The rows come from 4 hidden closed curves, with some noise, and rows from the same curve form a group. Each curve winds through 8 dimensions. The rows are also pushed far along 5 directions, which tell nothing about the answers.
In the rows, 128 means zero.
Some rows, each with its group after it:
[123 134 121 156  76 160 117 121 110 154 165 178  89  55 113 140 144 118
 135 107] | soki
[139 118 119 111 169  93 150 170 161 128 104 134 107 158 118 148  85 148
 109 122] | bap
[170  91 154 183 101 135 103 137 156 130  66 116 131 134 108 131 172 118
 117 161] | naf
[ 88 122 108 131 110 159 111  67 119 135 179 156 114 114 157 111 147  91
 112 163] | soki
[179 121 136 119 124 118 157 175 132 143  59  97 146 190 100 159 117 160
 136 124] | bap
[123 117 144 140  73 152 144 123 100 106 117 132 150 108 133  80 159 124
 136 129] | pil
[115 113 137 125 112 175 128 123 104 138 115 128 161 136 128 145 140 124
 157 132] | naf
[ 95 112 134 132 123 122 128  99 112  71 155 136 153 113 160  88 150  97
 101 141] | pil
[112  72 187 165 179 108  97 185  97 119  76 150 187 103 114 163 190 142
 104  83] | pil
[123 106 118 135 180  85 120 146 127 134 140 143 146 146 128 174 158 136
  89 101] | naf
[113 180  83  78 126 130 181 101 147 150 159 111 116 141 126 114  67 158
 160 109] | soki
[148 161 106 163  94 140 119 164 131 212 125 178  85 101 112 191 139 153
 166  77] | pil
[ 75 112 144 135 205  86  98 139 135 110 145 149 154 122 168 142 145 122
 101 113] | naf
[ 73 135 135  87 147 155 167 105 121  85 132 104 176 156 172 114  90 115
 141 137] | naf
[ 81 162 102  98 151 118 139  70 144 105 187 121 134 143 166 108 101 110
 122 144] | naf
[125 149 140 153  98 167 138 180 131 170  89 141 159 119 114 172 161 169
 172  63] | soki
[121 120 114 137 117 109 133 122 127 120 120 117 142 125 146 137 157 123
 121 111] | bap
[ 86 111 127  91 137 153 176 128  72 151 130 147 159 133 128 122 128 146
 139 100] | bap
[175 123 128 156  34 172 142  77 138 156 100 104 148 167  95  99 173 131
 149 189] | soki
[112 176 117 102 144 122 142 152 145  84 172 147 105 108 146 133  53 123
 141 103] | pil
[123 185 132 115 100 164 125 127 110 142 151 133 102  87 120 149  87 124
 160  95] | pil
[ 68 127 109  79 161 156 120  97  68 130 195 156 140 103 148 138 108 120
 149 109] | soki
[110 134 137 152  85 156 120 125 104 145 124 156 102  60 136 131 150 111
 135  98] | bap
[106 107 152 109 175 121 118 107 113 103 144 113 166 169 126 144 127 110
 101 167] | bap
[167 138 125 123  72 150 183 145 140 129  85  95 166 200 115 102 138 161
 144 137] | soki
[113 148 128 100 113 153 168  92 113 135 129 119 131 157 132  99 100 123
 121 148] | pil
[164 138 101 135  77 144 111 122 120 156 138 127  77 113 132 123 141 119
 141 139] | naf
[173 144 103 162 112 109 123 153 164 193 117 141  93 119  91 171 147 164
 138  94] | naf
[135 184 104 103  99 155 128 118 121 155 137 117  94 104 124 162  79 130
 175  98] | bap
[125 122 132 171  69 177  79 118  87 151 144 156 140  69 126 153 203 118
 163 107] | soki
[168 120 156 131 148 111 119 154 131 114  82 108 157 190 117 139 119 131
 130 155] | pil
[ 87 140 134  71 133 154 164 121  90 105 112 105 149 135 169  90  78 125
 159 122] | bap
[148 152 157 107 135 129 169 212 151 144  98 108 146 148  83 143  85 190
 189 105] | bap
[122 103 146 125 158 122 112 198  88 115 111 135 162 139 154 157 163 140
 125  83] | soki
[ 93 158 101  91 170  97 136  62 157  93 189 111 132 170 168  99  87 103
  98 168] | naf
[114 164 115 141 142 116  87 163 141 142 165 164  72  80 157 177 106 117
 141  91] | pil
[195 108 142 146 124  70 136 129 168  95  84  70 137 187 108  89 149 132
  91 180] | bap
[ 63 162 119  96 201  99 143 149 149 120 154 123 158 133 167 170  95 145
 143  78] | naf
[157 132 153 157 161  94 132 193 162 173  66 124 120 157 100 196 135 161
 103 100] | pil
[123 163 103 129 120 142 120 138 113 190 154 164  86  73 111 152 126 155
 151  63] | soki
[ 63 110 141  88 175 126 138 137  90  60 150 138 175 157 196 116 109  99
 118 138] | pil
[ 92 175 111  94 122 171 163 104 136 154 133 123  99  89 127 117  57 136
 166  95] | naf
[ 88 100 142 110 162 106 126 100  99  46 162 126 160 130 167  88 134  86
  71 147] | pil
[138 181 136 102 167 105 144 152 183 121 161 107 104 141  93 154  50 145
 133 132] | bap
[140 126 164 173 101 155  98 148 102 168  95 155 127  75  95 151 169 137
 147  90] | naf
[149 114 149 169 132 126  86 168 111 193  95 150 134 124 107 181 191 154
 145 102] | naf
[192 124 124 169 125 100  80 120 188 126 130 119  84 159 102 158 135 105
  85 185] | naf
[139 168  99 114  87 138 154 124 131 143 153 122 121 105 108 134 116 151
 157  94] | pil
[ 83 126 144 139 123 156 125 141 122 123 132 158 150  89 146 132 140 128
 159 105] | naf
[123 153 105  98 143 114 114 102 158 102 154 108  88 152 160 130  69  97
 114 168] | bap
[137  67 136 172  89 146 107  89  97 173  99 142 153 129 117 105 228 130
 126 161] | soki
[ 90 124 131 121 230  70 114 149 132  89 169 154 131  99 136 174 112 115
  62  74] | soki
[ 94 145 147 118 137 156 156 190 117 165  83 129 157 121 143 161 125 169
 178  63] | soki
[ 97 138 125 138 119 135 135 149 119 163 107 139 152 112 152 141 153 154
 178  81] | pil
[ 79 170  94  67 127 144 160  65 112 108 200 108 118 141 172 110  75  98
 126 147] | bap
[101  90 134 120 216  83 110 159 124 142 115 128 162 148 143 173 150 149
 116 108] | soki
[118 174 126  76 195  75 176 160 167  90 152  78 132 175 136 151  53 142
 107 117] | bap
[162 172  89 119  55 148 140  76 140 133 132 102  78 130 139 109  98 104
 137 152] | bap
[207 123 132 169  82 128  93 169 159 147  98 132  90 141  95 121 156 141
 129 151] | soki
[176 163 121 136  62 147 182 123 176 157 109 127  97 140  69 100  95 157
 134 139] | pil

New rows, each followed by its group:
[114 148  96 105 123 141 111  94 112 138 175 135  97 112 153  88 118 119
 133 132] | soki
[139 115 127 150  93 139 118 119  91 172 110 150 103  85 114 121 168 127
 117 105] | bap
[157 156 110 117  93 135 164 136 163 151 110 131  73 125 104 102  69 148
 143 131] | bap
[137 160 117 128 120 118 142  99 157 157 126 110 107 111 107 116 109 146
 146 122] | soki
[142 155 163  78 154 128 176 160 126  85  90  80 163 194 125 119  55 142
 135 138] | pil
[159 161 102 141 151  74 132 110 198 117 168 141  66 140 104 148  83 115
  56 146] | pil
[ 88 153 129  74 202 105 147 118 126 101 161 118 131 152 147 143  60 118
  86 122] | pil
[107 147 117 153  89 155  99 113 138 157 142 152 112  96 151 136 148 120
 171 129] | pil
[159  84 160 170 116 111 144 149 123 139  47 128 147 139 101 136 174 134
  84 118] | bap
[109 101 150 105 193  97 155 153 139  96 117 126 164 156 114 134 110 144
  82 120] | pil
[142 129 134 125  94 142 153 166 116 145 108 112 155 122  99 151 154 168
 151  92] | pil
[139 108 142 181  85 161  94 125 136 150  97 137 120  87 115 141 176 115
 142 130] | naf
[127 133 131 111 158  89 182 142 146  94 106 101 166 195 145 130 113 137
  94 127] | pil
[120 103 136  95 103 153 154 124  76 135 109 103 164 156 143  95 159 142
 138 140] | pil
[121 173 131 121 115 152 119 156 136 162 121 117 127 119 128 183 112 150
 183  99] | pil
[140  97 145 147 125 120 113 115  95  87 140 146 153 158 139 132 162  86
  73 161] | pil
[117 166 117 115 145 122 145 150 159 152 147 149  95  89  92 160  85 160
 130  78] | pil
[146 158 113  78 103 142 172 133 144 140 122  89 131 148 102  94  82 174
 178 131] | pil
[128 108 142 162  99 151  80 101 100 150  91 128 133  99 136 135 184 105
 135 136] | bap
[149 120 163 145 171  91 112 170 149 111  93 123 137 126  99 144 124 143
 104 111] | pil
[118 106 129 118 180  80  97 119 132  93 164 124 119 127 142 104 129 109
  96 156] | bap
[143 104  98 168 133  84  93  98 171 135 152 141  93 137 136 158 171  97
  63 163] | bap
[112 191 124  67 122 138 213 173 142 136 125  87 150 153 122 134  59 181
 193  85] | bap
[ 88 103 128 105 163 130 116 138 107  99 125 128 151 144 176 153 120 106
 124 131] | bap
[112 159 146  73 149 135 214 202 141 153  78 101 146 169 118 137  54 191
 180  93] | bap
[122 161 103 101 113 134 123  68 139 124 190 128  80  85 112  82  91 119
 113 142] | pil
[186 111 153 173 116  82 107 144 156 102 100 105 117 136 106 121 165 116
  83 156] | bap
[ 86 138  99 121 107 164  97  91  77 165 186 170 103  66 155 109 155 118
 147  96] | soki
[ 55 154 112 115 160 132 107 144 124 127 171 164 131  81 180 158 109 126
 174  79] | pil
[129 118 139 121 142 104 145  80 123  85 132 110 128 151 130  96 120  90
  52 161] | bap
[133 116 120 128 148  98 155  91 152 102 128 129 149 186 128 100 121 119
  83 164] | pil
[180  82 140 176  85 114 137 102 157 112  47 107 146 164 110  90 171 117
  92 174] | bap
[131 184 105 107 104 145 140 171 165 169 157 137  71  93 111 173  74 159
 167  91] | pil
[117 100 135 153 178  85  62 119 134 124 127 130 113 103 149 140 161 105
  95 134] | bap
[147 147  71 137  75 127 129  50 174 136 173 131  70 132 127  99 115  99
 105 185] | bap
[107  91 161 122 153 134 135 178  65 150 107 138 188 128 108 168 178 159
 143  86] | bap
[170  67 162 172 106 107  98 106 129 105 126 123 135 154  99  76 204 102
  73 215] | bap
[187 111 127 171 109 116 118 146 138 163 107 141 120 153  84 164 178 140
  89 128] | soki
[127 108 117 129  83 153 130  90  90 122 170 156 126 146 145  88 156 102
 110 177] | naf
[167 107 158 119 114 130 147 122 107  82  92  86 176 215 126 105 132 112
 103 191] | pil
[ 72 118 153 111 150 164 165 171 111 127  72 114 187 127 158 160 122 146
 168  79] | naf
[ 87 148 132  91 185 108 150 155 118 128 130 111 142 143 154 171  97 137
 120  91] | bap
[171 141 129 133 137  84 132 130 182  61 143 118  96 167 131 101  76  98
  78 177] | pil
[ 58 149 125  65 216 113 118 161  92 122 168 132 126  95 174 161  79 136
 141  63] | pil
[140  72 130 132 118 125 120 111 116  89  94 118 149 176 159 111 152  92
  91 184] | bap
[ 80 148 120 105 148 156  93 118 106 125 166 148 117  83 153 163  95 109
 161 104] | bap
[166 156 131 136  67 147 175 135 143 143 111 130 107 112  83 100 102 154
 147 115] | soki
[138 132 116 148 151  99  62 140 114 151 169 151  89 109 148 171 160 112
 107 122] | naf
[111  85 141 116 186 116 143 167 114 139  80 125 179 160 124 148 142 162
 135 102] | naf
[101 123 104 137 118 130  74  57 120 109 209 157 118 111 162  96 162  87
 115 178] | naf
[117 141 153 108 177 106 142 165 130 124  99 112 147 162 140 129 102 149
 131 117] | naf
[ 82 137 115  88 136 143 146  85  69 125 163 138 122  98 154 100 108 111
 122 106] | bap
[ 97 137 103 126 139 133 117 104 109 148 184 177  97 115 150 154 123 104
 104 120] | pil
[181 152 136 142 139  97  93  92 172 119 126 104  83 153 105 110  96 103
  87 190] | pil
[114 170  98  89 144 129 169 124 150 123 162 148 113 151 129 117  45 142
 155 122] | pil
[117 104 151 102 129 141 143 136  81 126  99 111 155 147 143  90 143 137
 133 137] | pil
[155 128 134 159 115 135  96 118 127 124 140 135 132 139 111 157 164 112
  95 137] | soki
[124 107 134 144  93 158  96 125  95 165 125 134 136 114 128 152 193 130
 142 134] | pil
[153 166 120 115  85 161 140 126 141 164 143 122 100 129  84 132  91 148
 173 144] | bap
[ 74 137 127 106  82 189 146  90  98 125 139 131 166 130 171  89 129 122
 190 147] | pil
[145 179 129 151  94 131 136 145 174 170 148 138  72  87  89 152 106 144
 142 114] | bap
[135  72 147 150  78 156 132 105  98 113 112 148 149 168 140  85 181  98
  97 199] | pil
